The rows come from 4 hidden closed curves, with some noise, and rows from the same curve form a group. Each curve winds through 8 dimensions. The rows are also pushed far along 4 directions, which tell nothing about the answers.
In the rows, zero is written as 128.
Known rows, each followed by its group:
[136 174 126 106 135 143 152 132  93 139 204 136 139 170 167  92  83  73
  91 155 161 142 141  92 175] => (0)
[118 109 129 107 124 135  94 123 169 133  44 125 116  88 117 150 170 165
 143  91  91 120 130 150  89] => (2)
[168 105 116 126 144 133 131 136 130 132  33 113 129 111 108 165 120 157
 165 111  88 105  91 161 118] => (2)
[154  99 117 134 128 135 142 141 106 120  99 128 142 144 112 153 133 158
 142 111 114 122  93 139 123] => (0)
[138 127 138 118 136 120 141 150 128 107  84 119 110 123 112 160 133 127
 143 132 113 122 123 126 134] => (1)
[149 108 144 101 148 127 140 118 105 138  96 149 137 158 105 125 150 119
  94 118 119 143  95 126 147] => (0)
[159 142 120  97 176 135 130 125 132 157 123 123 137 125 135 134 132 110
  80 116 124 109 103 119 143] => (0)
[158 130 117 134 156 124 160 112  92 147 119 120 148 149 134 119  88 130
 147 121 123 128 109 149 145] => (0)
[169 115 130 132 146 127 131 144 128 117  54 116 116 111 119 170 110 134
 155 131  94 106 107 147 130] => (3)
[143 104 126 107 128 150 139 150 128 156  92 127 137 125 104 178 141 138
 135 117 108 127 105 154 134] => (1)
[133  84 128 164 112 132 114 117 103 131 128 147 146 142 134 132 134 159
 148 107 115 147 129 166 115] => (1)
[ 60 104 143 102  52 164 118 152 121 103 139 126 125 116 127  97 185 150
 102 106  92 195 141 113 118] => (2)
[106  95 118 189  50  90  56 120 153  81 111 167  95 143 125 105 171 161
 158 105 147 127 163 144  71] => (2)
[139 151 128 134 171 103 140 120 109 157 132 126 140 155 129 118 108 103
  92 126 149 123 117 127 152] => (0)
[ 61 127 113 122  96 149 105 178 149 127  58  95 115  69 131 170 165 140
 144 107  85 133 162 146  97] => (3)
[174 134 110 148 144  99 148 123 101 125 148 129 131 170 110 107 101 108
 109 142 160 104  84 124 151] => (1)
[121 176 106 136 168 125 151 123 125 170 148  94 133 104 152 104  85  89
 110 152 136 118 133 124 155] => (3)
[137  72 150 143  52 141 120 127  95  79 180 190 135 195 120 115 150 157
 152 130 146 167 128 118 120] => (1)
[ 87 126 128  96  91 152 125 160 152 114 113 108 118  97 108 133 167 138
 108 126 107 136 122 109 115] => (0)
[112 153 130 132  95 123  92 136 184 128 127 143  90 112 151 145 133 124
 158 134 151 114 186 117 105] => (1)
[110 168 123 100 167 145 165 124 142 170 173 116 130 110 133 113 131  99
  83 160 147 138 128  82 163] => (3)
[115 122 130 148 112 124 129 157 129 124 153 128 134 141 116 156 135 129
 116 136 149 121 127 118 124] => (2)
[141 133 128 142 113 110 118 120 158 120 121 123 105 118 113 109 123 125
 121 140 137 110 113 120 122] => (0)
[ 81 123 125  97  90 144 134 134 120 132 146 146 134 148 106 102 170 122
 105 129 144 159 131 110 130] => (0)
[143 114 124 132 169 125 116 129 131 140  84 110 144  99 114 161 121 129
 126 123 103  96 103 161 117] => (2)
[119 128 113 183  81 114 113 100 109 119 187 163 138 175 158  76  97 139
 163 135 174 139 160 125 112] => (3)
[113 129 118 105 121 133 134 153 123 121 114 115 123 123 104 132 153 113
  99 132 120 126 108 120 135] => (1)
[137 134 104 139 123 112 103 109 143 135 107 152 116 140 142 119 139 138
 153 106 150 110 150 132 102] => (0)
[105 143 148 120 114 126 160 126 121 132 189 122 127 147 137 112 127 119
 116 126 148 153 151 102 139] => (3)
[177 118 108 164 111 103 104 108 147 126 114 156 117 154 123 130 104 141
 171 128 162  87 122 144 106] => (1)
[103 130 128 144 123 125 124 117 146 149 145 117 138 117 137 126 129 160
 137 106 134 138 143 134 112] => (2)
[161 118 119 133 142 123 131 145  88 119 110 142 143 173 130 140 123 124
 105 115 130 119 101 130 139] => (0)
[123 129 119 140 159 120 138 125 132 141 153 129 136 119 114 149 135 114
 124 146 152 104 128 123 126] => (2)
[127 157 145  94 118 142 137 129 147 129 187 136 115 138 143 106 134 103
  83 143 151 140 138  75 148] => (3)
[143 103 120 127 127 130 127 137 103 128 133 136 146 153 109 131 147 140
 101 110 125 131  92 140 131] => (3)
[127 144 121 125 147 134 125 144 149 165  99 111 116 101 152 152 136 124
 108 109 113 125 144 129 131] => (1)
[ 91 111 127 154  75 128  84 149 152  83  90 137 101 101 131 148 149 147
 179 135 115 125 169 138  87] => (3)
[117 122 122 113 119 139 147 132 108 142 133 135 145 151 111 124 134 139
 133 122 136 148 118 133 139] => (2)
[139 122 118 153 131 127 128 135 118 131 122 138 136 144 138 157 115 145
 161 121 137 121 140 140 120] => (0)
[151 141 122 120 141 137 137 115 121 145 139 125 139 136 145  99 109 112
  96 126 129 125 109 114 141] => (1)
[120 115 133 186 125  93 104 113 129 113 176 154 124 144 132 127 128 125
 142 140 165 118 158 134 110] => (2)
[107 134 149 124  99 122 121 119 148 114 165 140 111 136 136 113 147 131
 129 123 148 141 162 104 114] => (3)
[ 76 138 135 121 128 143 111 147 179 144 112  91 118  58 137 158 162 140
 110 111 101 125 156 122 100] => (2)
[118  70 137 134  74 152 137 124  84 109 203 158 160 167 103  95 160 146
 103 127 131 170  95 128 131] => (1)
[141 191 123 156 175  95 138 144 172 172 123  90 108 105 142 163  71  96
 124 154 158  87 146 122 150] => (0)
[129 124 122 123 126 141 111 127 145 137  81 122 123 103 142 127 141 137
 120 107 101 120 125 129 108] => (1)
[103 150 125 115 154 127 140 115 152 163 112 118 127 100 122 139 127 123
 149 134 136 123 153 129 125] => (3)
[ 92 137 130 133  77 133 133 135 114 111 252 141 133 156 122  88 126  99
 106 166 174 152 142 103 147] => (1)
[ 68 140 126 112  85 137  82 124 186 128 111 130 106  85 143 115 167 152
 143 107 124 138 179 121  85] => (2)
[123 138 117 102 146 153 117 143 155 144  76 113 115  82 136 139 153 121
  99 125  93 122 118 117 129] => (3)
[ 71 194 146  83 111 144 110 136 161 143 190 130 114 116 162 109 114  81
 106 159 159 146 194  90 147] => (2)
[123 121 114 145  95 113 126 132 108 102 171 146 128 166 112  97 141 122
 112 139 163 128 115 113 129] => (1)
[113 169 122  91 105 150 138 136 126 152 188 131 138 152 146  93 106  91
  91 144 160 138 137  94 151] => (3)
[200 117 121 139 159 114 160 117  80 144 178 141 159 198 113 112  97 124
  86 127 157 120  59 129 168] => (3)
[ 63 180 135  90  86 150 118 129 170 143 205 127 116 115 157  86 138 114
  99 138 159 157 181  77 129] => (2)
[ 71 125 150 109  67 156 138 148 108  94 196 145 138 159 147 109 161 148
 117 120 141 185 163  79 122] => (0)

New rows. What belongs after each?
[116 149 129 138 114 129  97 119 174 138 181 148 108 114 152 126 131 120
 129 147 162 120 172 105 118] => (0)
[129  99 114 137  97 135 138 100 101 104 183 167 142 168 114  84 146 147
 146 139 161 142 114 111 120] => (2)
[115 136 143 111 139 146 152 143 137 143 170 102 138 109 129 133 138 118
  73 130 122 134 113 101 141] => (2)
[183 115 125 136 162 125 142 104 110 140 109 128 154 148 122 135  85 147
 153 124 123 110  90 153 134] => (2)
[140  74 123 158  69 118 116 122 113 100 168 179 131 183 101 111 169 162
 131 118 161 139 109 124 106] => (1)
[182 137 141 103 164 146 190 124 124 162 149 108 141 134 119 143  92 130
 122 141 124 127  84 114 170] => (0)
[113 128 107 138 106 119 127 115  95 121 179 154 146 181 137  85 139 133
 116 113 169 141 133 114 120] => (0)
[144 156 112 146 118 108 133 103 124 140 188 160 124 181 152  88 103 119
 141 130 191 124 153 104 131] => (0)
[132 113 103 181 122  91  87  79 144 129 136 165 135 149 123 110 127 162
 178 116 175 101 144 156  84] => (2)
[119 141 126 121 160 116 128 131 116 153 114 128 138 141 125 129 131 105
  91 122 136 128 123 132 143] => (0)
[118 154 128 130  89 116 123 120 132 137 176 147 122 172 139  85 115 125
 120 126 171 152 148 112 141] => (2)
[154 112 120 115 180 118 139 109 107 132  45 118 146 127 103 130 130 142
 130 104 101 111  84 150 121] => (1)
[195 142 115 174 165  92 121 117 147 119 126 132 104 132 135 135  89 120
 139 156 153  84 110 122 138] => (3)
[114 108 147 142  99 118 121  86  86  85 215 172 146 182 136  50 135 128
 113 135 156 170 134 105 129] => (1)
[115 138 119 157  80 107  95  90 153 118 184 159 117 153 147  70 126 149
 150 122 178 135 163 115  99] => (2)
[119 133 142  94 126 144 118 128 132 129 125 131 126 111 126 135 127 110
 134 140 113 136 139 141 138] => (1)
[136 163 137 118 146 115 113 117 152 145 123 136 115 129 144 134 100 104
 136 139 147 115 155 129 138] => (2)
[139 142 114 104 133 133 133 108 136 148 101 118 124 117 132  98 120 134
 134 114 115 133 116 136 134] => (2)
[ 63 112 133 111  68 157 118 150 126 113 195 132 133 115 115 112 169 121
 107 142 129 163 144 118 126] => (1)
[123 137 114 106 132 137 150 139 119 148 122 129 132 138 113 133 133 120
 128 133 135 134 119 127 146] => (2)
[ 86 115 148 101  88 140 133 160 109  81 141 135 120 133 103 136 163 122
 126 145 119 158 138 113 134] => (1)
[131 106 115 143 106 131 124 141 121 112 113 131 132 137 117 143 141 159
 149 114 125 124 117 136 108] => (0)
[147 100 110 128 167 120 115 102 122 155  42 127 147 110 103 141 137 148
 147  98  98 109  96 183 110] => (3)
[129 142 158  84 166 144 176 127 103 146 121  99 146 124 128 121 115 117
  92 123  93 160 104 117 165] => (0)
[171 149 126 100 152 131 152 139 101 145 102 111 131 146 125 123  84  91
 105 140 114 124  89 138 177] => (2)
[111  79 160  85 119 159 145 138  82 132 137 145 175 164  91 136 174 152
  77  99 101 179  84 135 142] => (2)
[140 126 123 155 136 123 116 144 127 124 119 115 125 116 145 142 119 136
 122 124 113 124 126 138 130] => (3)
[ 79 121 100 132  80 133  75 157 137  99  84 142 114 116 137 136 172 138
 142 109 124 122 163 134  84] => (0)
[138 116 114 145 116 134 120 131 141 118  79 137 109 113 137 131 143 144
 144 128 113 125 129 118 114] => (3)
[134 136 122 146 109 116  99 124 112 107 155 158 123 164 153  99 119 105
 117 135 155 127 145 115 127] => (0)
[128 131 117  76 167 163 178 145 108 169  66 100 145 103 105 146 138 111
 100 130  86 135  84 127 158] => (3)
[104 143 110 146 107 124  89 128 133 117 119 143 116 124 164 120 122 119
 157 125 135 125 180 135 107] => (0)
[156 138 103 144 126 113 128 115 131 135 108 125 119 133 126 110  98 123
 155 133 140 102 117 142 126] => (0)
[122 126 143 163 121 100 136 100  97 116 181 146 142 177 137  82 111 134
 122 126 159 154 137 117 134] => (0)
[153 156 136 110 161 110 150 111 125 160 145 134 128 159 124 105 115  95
  79 135 156 126 108 104 159] => (0)
[122 110 133 125 131 132 143 113 126 134 133 129 145 128 107 132 135 151
 141 124 129 131 116 135 117] => (1)
[158  82 120 164  96 116 126 127 104  91  98 153 133 169 107 132 134 166
 164 117 131 121  98 138 105] => (1)
[ 64  91 116 120  95 138  94 120 124 121  93 143 143 106 102 119 184 151
 147 106 109 144 140 162  86] => (3)
[202 170  99 125 212  95 148 122 159 174  47 102  97 100 120 166  88  86
 142 143 131  58 106 146 151] => (2)
[ 62 116 122 141  69 138  64 161 172  96 118 136 107  86 129 146 182 139
 129 132 123 126 167 126  83] => (0)
[137  91 130 159 124 115 124 120 112  95  95 122 132 119 104 134 125 152
 164 126 104 120 108 159 109] => (1)
[155 159 115 181 153  96 136 116 124 150 165 109 134 141 150 118  56 114
 143 145 160 103 132 144 142] => (2)
[142 128 125 130 157 137 185 137 101 147 164 114 147 138 114 143 115 120
 118 147 138 130 102 114 158] => (2)
[155 110 128 139 146 136 159 131 110 128 162 121 153 140 113 139 117 135
 110 139 133 114  85 116 134] => (2)
[104 216 118  86 194 127 145 152 155 201 135  88 122  99 152 142 100  54
  63 147 149 107 151 103 172] => (0)
[144  94 141  95 113 160 142 147 100  96 138 134 146 149 119 130 160 151
  88 111 102 148  83 105 131] => (0)
[ 88 151 150  98 147 155 115 147 152 139 110 102 121  69 156 151 133 109
 112 132  86 145 165 124 133] => (0)
[ 83 132 133 133 112 138 118 152 120 105 109 110 122 103 147 130 137 127
 131 128  99 148 157 124 121] => (1)
[181 115 121 138 166  98 132 130 112 118  63 125 114 141 106 145 128 124
 126 115 112 104  92 150 138] => (1)
[ 93 136 117 167  88 118 133 141 115 121 176 127 129 148 144 111 120 131
 142 130 158 142 159 120 120] => (3)
[192 164 119 107 183 107 152 114 108 151 119 131 133 165 124 121  70  84
 121 147 153  96  97 132 170] => (1)
[ 84 167 145  95  95 143 136 132 125 135 243 131 132 153 146  65 131  87
  53 147 164 170 146  76 162] => (2)
[125 141 129 140 122 100 133 127 147 105 153 121 106 126 108 119 132 119
 130 146 156 110 128 109 125] => (1)
[ 87 136 141 102 120 154 120 136 162 128 107 118 115  79 140 148 150 139
 149 129 104 140 168 117 112] => (2)
[ 86 131 142  89 104 144 139 162 118 101 150 118 120 117 102 137 151 101
 114 154 120 148 133 118 148] => (1)
[166 170 112 175 190  78 129 105 172 176 126 107 110 116 147 149  89 128
 144 117 165  78 146 139 126] => (3)
[206 126 139 140 136 119 155 117 112 138 158 149 129 182 132 134  78 120
 141 143 154 117 103 124 159] => (1)
[115 197 120 130 162 113 110 142 177 148 116  79  97  62 160 144  77  79
 135 155 125  87 171 133 135] => (3)
[145 108 120 142  98 125 117 126 143 102 104 130 106 121 124 113 148 147
 136 118 116 121 114 122 107] => (2)
[196 111 118 152 153 116 130 111 134 141  63 131 124 137 137 136 113 150
 134 101 111 100  92 140 118] => (1)
[133 103 120 135 100 141 132 139 107  98 124 123 128 124 120 111 138 134
 125 131 105 135 101 127 126] => (2)
[155 137 113 138 119 114 125 151 151 128  69 116  96 117 122 150 122 127
 141 124 123 100 119 134 124] => (2)
[177 107 132 113 124 131 146 126  72 118 109 143 145 180 112 106 100 119
 120 128 112 146  75 148 163] => (2)
[145 111 116 143 101 122 107 125 145 102 110 144 111 127 118 124 146 140
 143 129 134 105 118 122 101] => (2)
